All groups share one centre, and each spreads out both ways along 9 directions, with some noise.
Some rows, each with its group after it:
[-35 -37  16  34 -11 -19 -19  31   0 -23   2 -20   3  -5  11]
Lare
[-11  12 -10 -21  24  29   4  21  14  -4  -3  -3 -25  20  11]
tubit
[ -1  -9   7  -7  15   3  29   8  -5  11  14 -16  -3  16 -15]
lon
[ -4 -14   0  -8 -56  22 -13 -10  38 -10 -34 -25  27 -26  10]
dini
[ 23   2  -3  -2   3  23   1  10  -5 -24   6   4  -1  16  11]
Sen
[-35  -4 -14 -18  -1   2   6  20  -8  -3  12 -15 -20  12  15]
lon
[  0  10   4 -20 -25 -16  -8 -15  32  12  -5  -7  23  -5  -1]
tubit
[-12   5 -57 -22 -19 -24  40  13  14  26  16 -10 -14 -13  33]
rora
[-24   7 -17 -11  -2  24 -27  20   3 -22 -15   2 -25  18  18]
tubit
[-45 -12 -38  43 -26  -2   2 -11 -56  -2  11 -21  13 -15  20]
mon
[ -4   5  -7   7 -11 -15  -4  17  -9 -16 -18 -20 -15  12  -1]
dini
[  8   3   3   0   8 -30   7  17  26  -3   5   5 -14  11  -2]
dini
[  5   4   0 -16 -13 -18  20  30 -13  24  30  -3  -1  -3  10]
rora
[ -1  15  19  17  40 -28 -26  10  -7 -37  15  11  -7  15   6]
rukub
[-36 -16 -20 -14  -6   5  17  40 -26  10   0 -29  -9 -23  37]
rora
[  9   6 -16  34   1  -4  18  -4  10  -7   8   4  17 -25  29]
Lare
[-18   2   3 -37 -22 -29  -8 -15  44  15   7  27 -25  14 -20]
mon
[-48   9   8 -29 -36  -8 -13  15  -3 -10  42  29 -45  12   5]
mon
[ 12  -1   9  -6  33   1 -16   9   5 -23 -23 -17  -1  27  -4]
rukub
[  2 -15 -12   2 -12 -14 -17   0 -18 -12  16  14  11  -4  17]
rora
[-20 -20   9   6  -8 -17  -5   7   6  12  21 -14  18   8   5]
dini
[  7 -10   1   7  -7   4  -8   8   4  -9   9  19 -12  15  -9]
Lare
[-14 -12  -3  15 -19  14   4 -14  17   2 -24 -28  18 -13  -4]
mon
[ 13 -14 -17  22 -19   0  17 -11   8   5  11  17   5  -3  -6]
dini
[ -7 -16  20   1 -34  12   5  22  16  23  22   7   9  -4  -7]
mon
[-28 -10  26  13 -27  46 -14   5 -17  -8   4 -23  40 -33  31]
Lare
[-11 -13 -12   7 -19  -3  -6  -4  19  24 -46 -11   5 -27  -7]
mon
[ 12 -28 -30 -28   0  -6  12   0 -20 -32  28  -1  -7   1  32]
rukub
[-23 -37  -4  33 -66  16  18  21 -11 -10  -1 -18  -2 -17  -1]
tubit
[ 21  20   1 -20  19 -11  -5   4  19 -26   9  14  -9  13  14]
Sen
[-19   4   6  16  -2 -11  -2  -1  -5 -10 -13  -5  -9 -15   3]
mon
[-25 -32   7  -7  24   9  24   7  20  28   1 -14   8 -16   3]
tubit
[  1  -8  11 -25  13  27   1  -9   4   5 -16 -21  13  -9   5]
rukub
[ 13  16  22 -15   7 -17   2  20  -5  -5   7 -11  -4  14  -4]
rora
[ 11   4 -18   5 -15  15  24  10   5  -6   6   5 -12   2  11]
rora
[ 14 -28  32  -8   3 -11  -2   3   9   7 -11   0  10 -25 -15]
Sen
[-14   5   2  12   8  -2 -15  16   8  -7  -8  12 -17  15  -4]
tubit
[-14  27 -24 -28   9 -38  -2   9  -9   6  16   7 -29  16  12]
lon
[-15  -6 -14 -15 -14  20  19   9  32  26  -4  -1 -12   2   0]
rora
[ 24  58 -47 -49 -21 -19   5  -9 -14  11  -5  10 -29  12   5]
rukub
[ 16  16 -20 -12 -58 -41  -6 -10  21  -6  10   1  13  -2  14]
dini
[ 24   4 -28  -9 -28 -14 -25  37 -22  -8 -31 -32   8  13   8]
lon
[ 14  24  -7  -7   9  -1   3 -16  -5 -24 -20   4 -14 -10   2]
lon
[ -3   0  16 -14  -6   8  -9  10  11   0   3   6 -13  14 -15]
Lare
[-24   3  39   2   5  24 -21   6 -15   8  10  -5  24 -26  21]
Lare
[ 25   8   1 -11   8  18   6   9   2 -28  -3  -2  -6   8  11]
Sen
[ -3  22  12  19  -7   4  20   3 -29  -4 -49 -24 -25 -26 -23]
Sen
[  0  -5  12  15   9 -28 -21  25  20 -35   5  -7  -4  25   9]
rukub
[ 10 -16 -30   1 -13 -13  -6  15  -5   8  13  18  -5  10   5]
Sen
[  2 -10  15 -16 -35 -13 -19   7  40 -10 -12 -10  14 -23  18]
dini
[ 12   8   1 -24 -42  12  16  12  16   5   2 -13  -7  16 -10]
Lare
[-11 -11  -1  31 -20  -7  19   0   6  40  -3  -8   9  -5 -23]
Sen
[ 20  -9  11  11   4  31  33   8 -11 -11   6 -25   8   8  -6]
Sen
[ 21  -3 -33  37  -6  22  10   1  -7 -16  -6  23  -1 -32  33]
Lare
[-35 -16  -5   3  25   4   8 -43  29  33  22  23  17 -24  12]
lon
[ 11  -2  12  -3 -13  16   9  30   1  -9  -1   1 -13   3   3]
dini
[  6   4 -17 -27  -9  -5  18  10  13   5  -3 -28   2  -6  26]
rora
[-10  -3   3   0  11   9  17  10  25 -16 -10 -14 -16   0   8]
rukub
[ 20  -5 -12  12 -32  -2 -21  15 -15 -31 -25  -4   4  -7  15]
lon
[ 20  13  -6  10 -59  -1  13 -23  41  -7  12  14  15 -12   8]
lon
[ 25 -19  20   2   9 -13 -15 -20  24 -46 -16 -18  17  14  -7]
mon
[-23 -36  19  18 -12  30 -20  25 -15  -3 -25  -4   0 -22   1]
Lare
[-13 -16  15  15  -1   3   3   8  16   7  -3  -5   6  -1  -2]
rukub
[-17   4 -45 -13  40  13  46 -15  -9   8  26  -3 -28  26   8]
dini
[-36 -12  -1  -3 -10 -16 -11   7  -1 -15  24  -8   0   2  23]
Sen
[ 18   1  15  -4   9 -17  -8  33   3   4   1  23 -16  -4   6]
mon
[-22   6  25   6   2  -2 -29  -5  10 -27  36  -1  24  15  25]
Sen
[ 29  -7  -9  12  16  34  26 -11  -8 -16 -34 -38  -4  36 -39]
rukub
[ 10  33  -8 -54   2 -26 -15  30 -23 -38  -2 -14 -35  13  25]
rora
[-10 -18  21 -11 -13  31 -27   3  24   4 -11   5   8  10 -13]
rora
[  7 -23 -22 -20   5  -4   4   3  -5  -9   6  -3  -1   8  12]
rukub
[-22 -12 -30   4  35  39  31 -18   2   3 -13 -20 -12   8  -2]
dini
[ 19   1 -12  -9 -31 -55   7 -25   8   8  20 -10  29 -11   5]
tubit
[-19 -11 -31  -3 -21  -2  13 -23  -2  22  52  -4  18  34  -4]
mon
[ -2  -6  14  25 -11  13  11   1   3  -4  -2  -9   4   6 -14]
rukub
[  0 -13 -29 -15 -19 -36  26   4   5  16  -7 -28 -12  12 -14]
Lare
[ 28  23 -11  -6  -4   5  38  10 -10 -43   9 -18 -27  15   7]
tubit
[  9  24  -8  10 -65  -9  -3 -21  12 -23  14  22  -1 -15   8]
lon
[ 24  29 -21 -24 -24 -28  10  27  -5 -10  -6 -18 -25  27   7]
lon
[  6  13  -6   6  -1 -16 -20   1  10 -14  -5  -2   2  21   3]
tubit
[  7  -5 -34 -42  -5  22  25  18  21  23  33   1  -8  44   8]
mon
[-12   3  -3   9  -6 -11   4   3  -1   7   8   0  -2   8   0]
Sen
[ -7   6  -4  -4 -11 -31  -2  -4  18  16   9  18  -7  -2  -3]
tubit
[ 22  27  17  38 -22   0   5  14  10 -53 -31 -12 -33  18 -19]
tubit
[-7 -7  6  0 13 -5  4  2 12 11  0 -4  1  1 -3]
lon
[  6   1  10  17 -54  28  14  18  15  -1  11   0  -3  17 -20]
rora
[-27 -30   3  -9  -8  -5  -5 -15  26  14  28  -1  25  -8  18]
dini
[-13 -10 -16   1 -15  -7 -13  -4  -8 -28  25  -3   2  12  20]
Lare

New rows. What belongs after each?
[ 17 -29   9 -11 -14  -4 -10 -11  44   4  -7  -3  28  18 -17]
mon
[ 20  28  29 -39 -16   7  -1  17  13 -11  -1  -8   0  -7  12]
dini
[-13 -21 -11   0  15   7  18   9   7  -1  25  20 -21   2  10]
dini
[  2   2 -30 -11  -2  -8  -3 -10   4   9  -5   2  10  -7  19]
lon
[ -6 -42 -10  19  12   0  26   5  14  27 -14  -3  -9   8 -32]
rukub
[ 21  15  -6  13 -18 -47  47  26  38  15  -1 -25  -9  -2   3]
Lare
[-11  -3 -52 -15   8   4  49  -5  16  -9  26  -6 -30  22  16]
dini
[ 27  30  -5  -5 -35 -53   5  18  20  -9  -4 -10  -9  17  -3]
dini
[ 52  11 -15  -5   0  -4   3 -20   1   9 -32 -13  29  -8  -6]
lon
[ 11 -17  -5  -2 -17  -6  19  -2   4 -10  -6 -40  22 -14  11]
tubit
[-16 -21  17   3  -4   4   2  28 -16   9  27 -18  11  14   2]
dini
[-33 -10 -15 -20 -17  13   5   6 -34  10  10 -28  -2  10   3]
lon
[-26   3   7  35 -36  -9   0  17 -25   9  14   6   0 -31   8]
mon
[  4  -8 -10  -3 -19 -17  19  39  32 -18   2 -17 -28  18  10]
dini
[ 40  25 -27 -18 -12  30  39 -18  15  32 -17   0   2 -19  -1]
Lare
[-11  19  40  -7   7   5  11   6  11   1 -15 -28 -18  13 -26]
lon
[ 24   4 -11   4 -17 -10   2 -11  24  -1  -6  10  11  -7   8]
lon
[ 15  18  31 -22  -4 -17  -7  28  20 -50   1  13 -39   5   8]
mon
[-10 -15  -7 -29   2 -25  26  11   7 -13  15 -16 -22  -1   8]
Sen
[ 13  10   0  12  13  23   6   8  -6 -11 -43 -12 -16  -4 -11]
dini
[-18 -16 -21  31 -27 -49  35   4  -1  42  38  -2  17 -15   5]
rora
[ 16  19  17  -2 -12  -9 -10 -17   0  15 -18  -7  16  -6 -21]
lon
[-15  20  28  21   5   8 -17  -9  23   9 -40 -11   8 -15 -15]
Sen
[ 13  15  23 -17  -3 -27  33  33  -1  20  11 -40   5   3   3]
rora
[ 19  -5 -21  27  10 -29  22 -10 -17 -20  11  -8  18 -17  21]
rora
[-32 -18   4 -18  -3   2  -3  -4  30  43  -1  14  -5   1 -16]
mon
[  2 -18  18  38 -33 -22  18  -6 -11  40  28   3  32 -10 -30]
Sen
[  8  12  11 -11   6  -1 -17  18  10 -25 -23  12 -29 -16  12]
dini
[ -8   3   5 -18  24  10  14  -7 -12 -25  11   0 -15 -21  24]
rukub
[-10  -3  31 -26  -8 -33 -27   1  27   9  28   5  21 -13  18]
dini
[ 18   5 -10   6   6 -20 -20   0   9   0 -15  12   8  -8  10]
lon
[-15 -30   7 -32 -18  16  22  25  43   3  44  -2  -5   5  27]
dini
[-15  27  10 -51  17  -1  15   4   7  18 -23 -44 -15  -6   3]
Lare
[ 11  11  10  11  -3 -20 -29   4 -18 -27  19   5  13  18   8]
rukub
[  5  -2   1  -9  39 -18  28  22  29  13  12  -2 -17  19  -2]
lon
[ -3 -19  13  11 -14  11  38 -12   5   8  31   1  11 -25   1]
rukub
[-15  20  -8 -28   8  11 -35   6  21  -2  -9  10 -13  19  14]
tubit
[  9   1  -1  23 -16 -21  -1   3  19  13   8   8  13  13 -14]
tubit
[  2  35  20  -2  31  10   1  -7  41  -4 -11  -8   0  14   3]
Sen
[ 25  11  -4  -5  22 -38   8 -11  14   9  15  -4  20   9   0]
tubit
[ 21  11  18  -5  16  15  35  15  21 -12  29 -18   2  26   2]
mon
[ -4 -11  16  25  -3 -18 -19   3  -3   6  -7   7  12  -8 -12]
dini
[-25  42 -15 -27 -50 -10  18   7  12   6  17  14 -33 -41  37]
rukub
[-12  31   3 -23 -18 -18  -3   1  25  19  -6 -13  -5   8  -6]
lon
[-22 -36   1  42  -1 -30 -26  23 -18  -3  12  20  -4  13  -8]
rukub
[-19  24   5 -20 -56  -5 -23  -9 -13  32 -13 -30  24   1 -11]
lon
[  9  -4   7  29  -7 -36 -13  -2  -7  -8   6  11  11 -10  -2]
mon
[ -9 -11   6  -9 -40  -2  -5  -2  12  -4  34   8   7  16  -7]
mon
[ 21 -16  16  -2  23  -5  29  -8   0 -12 -10 -48  30 -12   2]
tubit
[  8   2   4 -14 -30   6  -7  -8  35  -9 -21  -6   7 -16   9]
dini
[ -1   6  15   8  37 -16   4 -14  12  -3   1  22 -10  -7  -7]
lon
[ 20  -8   8  -1 -17  26  25 -21  -8  13  -2 -24  30  -3 -21]
lon
[-11  -5 -16  -5 -10   7  40  14 -23 -14 -18 -34 -33  -3  -3]
Sen
[  2  -6   0  -9  36  -5  -1   7  12  -3 -13   1  -8  10   4]
mon
[-17 -24  -2  -7  25 -27 -43  22  -6 -28   9   8   0   5  23]
rukub
[-29 -26  -3  18 -39  -8 -45  21   8   7  -8  -1  29 -14  21]
lon
[  4 -19 -12   4 -25  11   2  18  22 -14 -12 -10   2  -5  20]
lon
[ -7  -1 -14 -14   2  18  13 -12  -6  22 -15 -20  11 -19   6]
Lare
[-65   0   2   7   6   2 -11   5 -13  14 -24   1 -27 -30   2]
mon
[ -1  -8  14  28   8   3  -8   4 -19 -42 -12 -11   0  -4   4]
rora
[ 19 -13  11  17  -2  13   3  10   4 -42  -4 -31  14  33  -4]
rukub
[-12  35  45  30  -3 -21 -19   7  18   4  20  12  13  -2   0]
rukub
[ -2  15  23  -4 -31 -16 -25  11  -2 -26   4   3 -21  34 -17]
rora
[ -5   1 -44  14  31   4  24 -15 -14  -1  -5 -36  12  15  15]
mon
[-11   9 -23 -23  -1   2  -6  -1  20   4 -23 -16  -4  -2  17]
lon
[  8  27  17   7   7   6  23  -6  -2 -30   9  -8 -14  -2   2]
rukub
[-20 -33   5  17 -28  13   6   2   5  36   6  -1  20 -19  -9]
rukub
[ -1   3 -23 -17 -18 -27  18   4  10   8   8 -20   5  -3  14]
rora
[ 3  1 20 -1  1  5  2  9 11 12  5  6 -3 10 -8]
rora
[-12  -6 -43  -8   8 -13  11  -7 -14 -11 -18 -19 -10 -12  16]
Lare
[ 13  17 -12   2 -35  -8  23   3 -26 -18   1 -17 -20  -3  -2]
Sen
[ 17   5  20 -11 -15   8  12  23  31  -1  -7  -1 -11  -5   2]
mon
[-20 -25  -3 -10 -15   8 -13  -2 -20   1  -2 -14   8   2  -1]
Lare
[  8  62  -1   3   1 -21   3 -16 -18  45  -3  22 -17   9 -33]
rukub
[-21 -45  12  25  -4 -15 -53  31  15  11 -10  -7  30  21  -6]
rukub
[ -5  15  14  -3   0   6   6  -1  18 -14  -1 -15   1   5   6]
Sen
[-22 -15 -11 -17  21 -19 -27  -3  26  24  -2  -4  24  -1  15]
tubit
[ 10  27 -29 -24  -7 -18  17 -19  27  -9   2   0 -14   3  15]
dini
[ 32  19  12  19   1   2  -9  -4  -6   1  -7  20   8   1 -10]
Sen
[-20  -7 -16   6  -1 -33   8  30   0  -9   6 -35 -19  31   2]
dini
[ 13 -23 -17 -29  15   2  11   0  27  19 -12 -17  13  15  -1]
rukub
[  8 -12  14  24  -1   3  13  28  30  -9  -9   3 -13   0  -1]
Lare
[ 20  34   3   6   7 -43  -4 -18  22   3   8  35  -5  -5  -2]
lon
[ -4 -15  17  21 -21   3  -3  25 -10   8  18   6   9 -16   5]
mon
[ 14  31  -7 -23  11 -30  30  15   5  39 -14  -8 -18 -21  -7]
Lare
[-15 -23  -5  -1 -44  -7   5  16  25  -4  27   1  14 -19  31]
rukub
[-50 -18  27  -5  28 -15 -10  -5  28   9   3 -18   4  -5   2]
Sen
[ -4   9 -17  -2 -62   6 -18  21   7 -34 -22 -18  -9  -2  23]
lon
[ -3   9  12 -26  15 -12 -27 -14  15 -11 -21  -7   7  -7   8]
tubit
[  9  29 -14  -9   6 -39  -9   9  10  -6   2  15 -17  10   6]
lon
[ 50  10  -2   4 -13   9  24   5  -1 -14  36   5  12  22  -4]
Sen
[-13 -14   9  39 -21   0   1  19 -12 -15   1   7 -20  -4 -10]
tubit
[ 15  21  -3   9   0  15  21   8 -10 -19  10 -13  -6  18   2]
Sen
[-28 -19   8  19 -14  -1  -7  28  18 -32  -7 -14 -15  -1  20]
rukub
[ -3  -2 -14  -8  -7  -3   2  12  44  11 -12 -17   2   2  18]
lon
[ 14 -30  -3  28 -51  26   1  23  16 -18  -2  10  -4   8  -5]
Lare
[ -6 -11 -22 -15 -16   1   7 -15  24  24  15  -5  10  22 -11]
mon
[ 40  24 -45  -8  -8 -61 -19   9 -16  18   9  20  11   9  13]
lon
[-15  -6 -38   5   7  28  23  16 -10  17 -21 -34   2  -4  19]
mon
[-26  16  10 -18  -3 -17   1 -17  29 -14  -6  -1 -27   4 -11]
mon
[ 42  36   5  -9  12   7   9   1   0 -31  -6   6 -16   7   6]
Sen
[-23 -13 -30   6 -20  -6 -23  11  -9 -13   5   5  -1  -9  36]
lon
[-28 -19  18   8  20 -17 -44  21  19  -6 -10  -2   6   1  14]
rukub
[ 25   3   1  -2 -56  -9   7   4  13 -26   8 -10   9   4   2]
mon
[ 35  -4 -28 -16   1 -11  28  18  -4 -11  30  11 -18  22   9]
Sen
[ 15  -6 -10  -8   9  -4  10  18 -17 -10   4 -15  -8  19  -1]
lon
[ 13   8  28   9 -12 -15  -9  37 -17   0   8 -11   4  11 -13]
dini
[ 17 -10 -14   5  22 -14  -7  19   7  -2 -16  -1   3   0  11]
lon
[ 21   6  -6  10   9  36  37   2  -1  -4 -21 -11 -13   6 -16]
dini
[-13 -24 -13   8 -17  15  13  -1  -7 -12  24   4   5  -7  16]
lon
[ 16  16 -13   3 -48 -20  -7   9   5  -9   5  -1   3   4   7]
lon
[ 19  16 -29  -8  10 -41   2  -7  14  15  17  24   1   9  11]
lon
[ -3 -14   5  14 -14  -7  12  13  -9   8  16  -8  11 -11   3]
rora
[ -1  -5 -15   8 -36  -9  10  -1  -3   3  17 -16  13  10   1]
dini
[-15 -18  -7  29 -20   3 -24  20 -31 -43  -8 -12  -6  21   4]
rukub
[ -4  -6   0   2 -24 -14   7  -1  12  -5 -12 -16   1 -10   1]
tubit
[-26 -13  17  17 -21  21  -7  18 -16 -31 -21  -3 -24 -15   0]
tubit
[-27 -19 -16 -18  -2   8 -10  -4  23  -4 -21 -15   1  -7  14]
rora
[-20 -19 -16   0  -8   4   3  22  18 -11 -25 -20 -22   5  10]
rukub
[  4  -2 -23 -34   5  -2  36   4  15 -31   9  -7 -29 -11  29]
rukub
[-10  16 -13 -19  -1 -17  17  -1   1  -3  -3 -34   0  -8  20]
Lare
[-12  16 -25  -8 -84  16 -10 -11 -17 -42  -3 -10 -12 -16  23]
lon
[-15  -8  -3  16  13  52  30  10  28  21  -7  14 -24  -3  -2]
rora
[-18   1   6  13  -4  -4  19   7   7 -15  14   3 -21 -16  11]
rukub
[ -4   1  11  -6  -5   4 -22  -1  21 -14 -44 -19   3 -15   4]
dini
[ -9 -11  11  12  -9 -17 -12  34  44 -34   8 -11  -2  13  29]
rukub
[  4  -6  18  11  -7  12  -6  17 -10  -5  -8   0   2  -7  -5]
dini
[ 29  -6 -10 -34  48   8  16   5  41   1  -2 -11   2  37  -2]
mon
[-21   0  15 -15 -10   9   1   5   6  -1   0 -33  14  -5   9]
Lare
[ -1   4   6   1 -15  12  12  15   2 -32   6 -21 -10   3  15]
mon
[-18   1   1   7   0 -26 -15  -1 -18   4   4 -16  11  10  -4]
dini
